The groups are shells around one centre, one inside the other: the same stretched ball of 4 dimensions in 10 sizes.
In the rows, 128 means zero.
Known rows, each followed by its group:
[133 121 153 201  93 228 165 113 158 192 147 146 155  90 108 184 196 144
 128  81  97 145 105]  k_159
[118 136 150 197  97 204 152 121 175 192 130 154 167  68 135 187 171 136
 124  82 117 143 109]  k_260
[ 98 159 138 175  86 173 138 131 182 160 114 158 189  85 162 155 153 142
 113  86 139 128 127]  k_260
[127 130 147 179 104 209 148 113 129 161 148 146 139 114  94 161 200 136
 123  84 100 147 115]  k_468
[ 47 171 135 142 165 108  51 112 109 103  75 177 125 106 155 121 136  93
  99 103 187 142 125]  k_966
[114 151 137 159  97 183 136 122 130 133 138 148 152 129 110 135 186 137
 114  86 115 137 130]  k_269
[111 160 138 167  98 170 136 131 155 152 129 153 163  89 132 159 165 129
 115  83 124 142 128]  k_468
[137 130 148 180 104 213 154 115 125 165 157 143 133 110  83 169 204 133
 125  81  91 153 114]  k_535
[ 84 151 141 149 159 147  79 106  83 113 114 163 100 122 101 133 176  97
 110  96 144 155 119]  k_698
[ 65 161 135 136 156 130  65 107  86  91  98 166 113 141 121 108 165 103
 102 101 163 143 128]  k_159
[110 147 139 165  97 187 136 120 138 140 133 149 157 125 118 138 184 140
 115  87 119 135 127]  k_269
[ 80 156 136 148 127 153  95 113 114 111 108 160 138 136 127 116 170 122
 106  97 149 135 129]  k_512
[ 99 141 142 157 135 175 105 106  95 122 127 154 115 137  95 131 191 118
 113  93 127 147 120]  k_156
[ 44 178 134 140 164 100  48 116 116 104  71 179 130  97 163 124 128  90
  98 102 192 142 128]  k_512
[101 140 144 179 107 189 130 115 150 157 120 156 158 104 132 153 174 136
 116  89 130 136 116]  k_269
[ 65 171 134 130 172 111  54 112  77  90  97 170  99 121 117 119 156  84
 102  99 166 155 129]  k_159
[ 80 163 137 162 114 150 107 124 154 137 101 164 166  96 158 140 148 125
 108  92 155 132 127]  k_240
[ 66 169 138 162 136 129  85 123 152 140  86 173 154  73 169 151 132 106
 106  94 172 140 122]  k_698
[ 85 150 145 175 134 160 104 116 144 157 104 166 143  77 143 164 154 112
 114  91 149 146 113]  k_468
[ 80 150 139 149 143 154  86 106  97 110 109 161 119 137 114 120 176 113
 107  98 148 142 123]  k_535
[ 84 172 134 154 113 141 107 130 149 131 106 163 163  95 153 140 147 120
 107  90 152 136 133]  k_240
[ 84 145 144 176 123 171 109 112 147 153 104 164 152  96 145 151 161 125
 113  93 149 137 114]  k_156
[ 60 152 142 159 161 138  68 104 112 124  86 173 121 105 141 135 153 101
 106 101 171 145 114]  k_535
[138 137 144 170 102 205 152 119 119 153 160 141 132 117  79 161 204 131
 123  80  90 153 121]  k_966
[123 143 140 171  82 202 155 123 148 151 144 144 166 122 114 146 190 149
 118  84 106 134 126]  k_156
[ 85 160 135 145 127 150  97 116 111 110 114 159 136 132 122 120 170 119
 107  94 144 139 131]  k_240
[ 56 161 141 167 142 134  78 115 151 141  76 176 153  79 174 146 133 109
 105  99 180 136 117]  k_159
[122 132 145 175 100 208 146 113 130 152 144 146 144 126  99 149 199 141
 120  86 105 140 118]  k_240
[ 53 177 132 129 168 102  48 114  89  87  85 174 112 120 137 112 144  88
  98 102 179 147 132]  k_260
[123 145 139 162  98 192 143 121 125 138 147 145 145 128  98 142 194 137
 117  85 105 142 127]  k_468
[111 144 141 150 137 173 109 109  81 117 141 150 104 139  76 134 198 112
 115  90 115 155 123]  k_260
[105 156 143 178 111 168 129 128 162 169 120 159 159  65 141 176 156 120
 117  84 132 147 119]  k_966
[103 129 150 174 142 188 110 100 103 147 127 156 111 115  95 154 192 114
 118  92 124 153 107]  k_512
[ 60 167 138 140 175 113  53 110  89 103  90 174 104 106 128 130 149  83
 103 100 172 155 123]  k_966
[ 59 179 131 130 160 105  57 118  96  91  90 172 118 115 137 116 144  91
  99  99 174 147 134]  k_512
[104 148 146 179 122 173 123 121 148 167 121 160 145  72 130 176 163 116
 118  86 130 151 114]  k_698
[133 136 145 173 105 203 149 118 122 155 155 144 133 113  85 162 201 130
 123  82  95 152 119]  k_156
[119 157 138 164  96 177 141 130 145 148 139 149 157  99 117 156 175 130
 116  82 114 144 129]  k_269
[142 136 142 176  74 219 172 124 145 159 162 137 161 123  94 155 205 153
 123  79  86 139 125]  k_535
[ 69 158 143 165 154 136  79 114 131 143  91 173 131  75 148 157 143  97
 109  95 166 150 114]  k_698

New rows, each followed by its group:
[124 132 147 185  94 211 154 116 150 170 142 147 156 105 111 164 191 143
 122  84 105 140 114]  k_468
[ 87 172 135 153 120 139 105 130 143 133 109 163 154  88 146 147 147 113
 108  89 149 143 131]  k_240
[112 139 150 190 114 191 137 119 157 182 127 157 150  69 127 184 170 123
 122  84 121 150 109]  k_512
[110 145 141 181  82 195 150 125 174 165 126 152 182 100 144 155 172 149
 117  86 124 128 122]  k_512
[ 63 167 138 154 151 125  73 117 127 126  87 173 135  87 153 142 139  98
 105  97 172 145 122]  k_468
[105 143 148 174 139 172 112 113 122 158 125 159 121  83 109 172 174 106
 119  87 127 159 111]  k_260
[126 124 151 192 103 218 152 111 143 177 143 148 145 101 103 172 196 138
 125  84 103 146 107]  k_535
[129 120 151 197  90 229 163 112 157 184 144 146 159 103 110 172 198 149
 126  83 100 139 107]  k_159
[107 134 144 177 102 200 136 111 140 151 129 151 154 123 119 144 188 142
 117  90 121 134 117]  k_512
[101 150 139 175  88 183 139 125 169 155 119 155 180 102 149 148 166 145
 114  88 132 127 125]  k_512
[140 123 148 185  87 229 167 114 136 167 160 139 148 123  86 161 212 149
 125  81  86 143 115]  k_966
[ 59 164 137 155 141 131  76 115 135 123  83 172 147 101 161 130 141 110
 103  99 175 135 123]  k_535
[ 65 146 143 163 151 151  78 103 117 128  91 170 128 112 139 134 160 110
 107 100 165 140 114]  k_260
[127 134 149 192  98 208 155 120 159 185 142 149 155  79 115 184 183 135
 125  81 105 148 111]  k_535
[138 137 145 186  73 218 174 127 165 177 153 142 172  99 112 170 192 152
 124  78  93 138 120]  k_156
[ 99 150 146 189 107 176 132 125 179 183 111 162 171  56 157 182 151 126
 118  85 139 142 113]  k_159
[114 166 135 166  78 172 149 140 173 154 131 151 184  88 144 156 160 140
 114  81 122 134 135]  k_159
[ 82 147 144 179 118 169 112 115 160 158 100 165 163  88 157 154 154 128
 112  93 152 134 115]  k_966
[107 125 148 178 120 203 126 102 120 151 130 152 132 126 103 147 196 133
 119  91 119 141 110]  k_159
[ 77 167 134 153 116 144 101 124 144 125 101 164 162 108 154 130 150 124
 105  94 157 132 131]  k_698
[ 83 155 144 170 141 150  96 117 138 151 102 168 137  74 141 164 151 104
 112  91 152 150 115]  k_240
[ 85 170 132 149 108 146 109 128 143 121 109 160 164 113 148 127 154 127
 106  92 149 131 136]  k_966
[ 63 171 137 156 142 124  78 122 141 131  86 173 147  81 163 144 134 103
 105  96 174 142 124]  k_240
[ 65 166 139 157 149 127  76 117 131 130  88 173 137  84 153 145 140  99
 106  96 170 145 121]  k_468
[106 140 146 160 149 172 103 106  87 132 134 155  99 117  82 151 191 103
 117  90 120 161 115]  k_159
[125 146 138 159  96 192 143 122 121 134 149 143 144 134  94 138 197 137
 117  84 103 141 130]  k_156
[128 132 144 166 109 206 141 110 104 139 154 142 125 139  76 143 211 134
 120  86  96 148 120]  k_966
[ 78 148 147 180 139 158  98 113 150 161  95 170 145  71 153 166 149 111
 113  93 157 145 109]  k_966
[ 97 153 145 185 106 172 129 126 179 177 110 162 173  61 159 177 149 127
 116  86 141 140 116]  k_512
[120 131 146 176 106 206 141 111 127 153 142 147 140 123  99 151 198 137
 120  87 107 142 116]  k_269
[ 82 169 139 164 130 137  99 128 153 149 100 168 153  64 156 164 138 106
 110  89 157 147 123]  k_512
[ 57 174 136 141 166 107  56 116 106 108  85 175 119  94 145 133 138  86
 102  99 178 151 126]  k_535
[ 68 153 142 164 147 146  82 110 129 136  91 170 135  95 147 144 151 108
 108  97 164 142 115]  k_269
[126 133 146 184  89 212 157 119 152 169 144 146 160 107 112 163 192 145
 122  83 103 139 117]  k_468
[107 147 144 183  94 187 142 124 171 170 122 155 173  85 144 165 165 138
 117  85 128 135 118]  k_269
[132 155 137 161  86 187 154 132 138 145 154 143 155 111 102 153 187 136
 118  80  99 144 133]  k_512
[124 148 143 164 117 181 133 122 117 147 147 149 128 103  92 162 188 117
 119  83 107 156 122]  k_512
[ 81 143 145 180 123 172 109 111 153 157 100 165 156  91 151 154 158 126
 113  94 152 135 112]  k_512
[ 76 156 143 158 157 139  78 111 111 131 100 169 117  92 128 149 156  96
 109  95 157 154 116]  k_269
[ 73 171 136 155 133 130  89 125 141 131  95 169 149  84 155 145 140 107
 106  93 163 142 127]  k_468
[114 151 136 152 105 180 130 120 112 121 142 146 139 141  97 128 193 133
 113  88 113 140 132]  k_535
[131 153 138 155  99 184 144 127 117 134 156 143 137 122  87 147 195 128
 118  81  98 150 132]  k_159
[136 128 149 200  70 230 179 122 180 193 148 143 180  91 122 179 191 158
 126  79  96 135 113]  k_159
[ 48 163 141 153 174 115  50 108 111 119  74 180 118  89 153 138 136  87
 103 102 186 149 116]  k_512
[ 89 142 147 189 113 181 123 116 171 175 104 164 167  75 157 169 156 130
 116  90 145 136 110]  k_159
[ 92 156 142 162 138 152 101 118 124 142 114 163 129  87 124 158 161 105
 113  90 141 153 119]  k_468
[103 146 143 156 146 164 101 110  91 128 130 156 104 115  90 147 185 103
 115  90 125 159 119]  k_966
[ 48 173 134 149 146 114  64 118 136 115  73 177 149  96 173 126 129 105
 100 101 188 134 127]  k_159
[ 87 133 148 170 148 175  96  99 106 139 112 162 115 116 111 145 181 113
 114  96 140 148 108]  k_512
[ 84 157 138 143 152 143  82 111  88 108 115 161 108 126 105 128 173 101
 108  95 144 152 125]  k_240
[ 79 140 144 166 139 168  94 103 117 133 104 163 130 120 127 135 172 119
 111  97 149 140 114]  k_512
[109 143 140 149 135 175 109 108  81 114 139 150 106 145  77 129 200 115
 114  91 116 152 124]  k_260
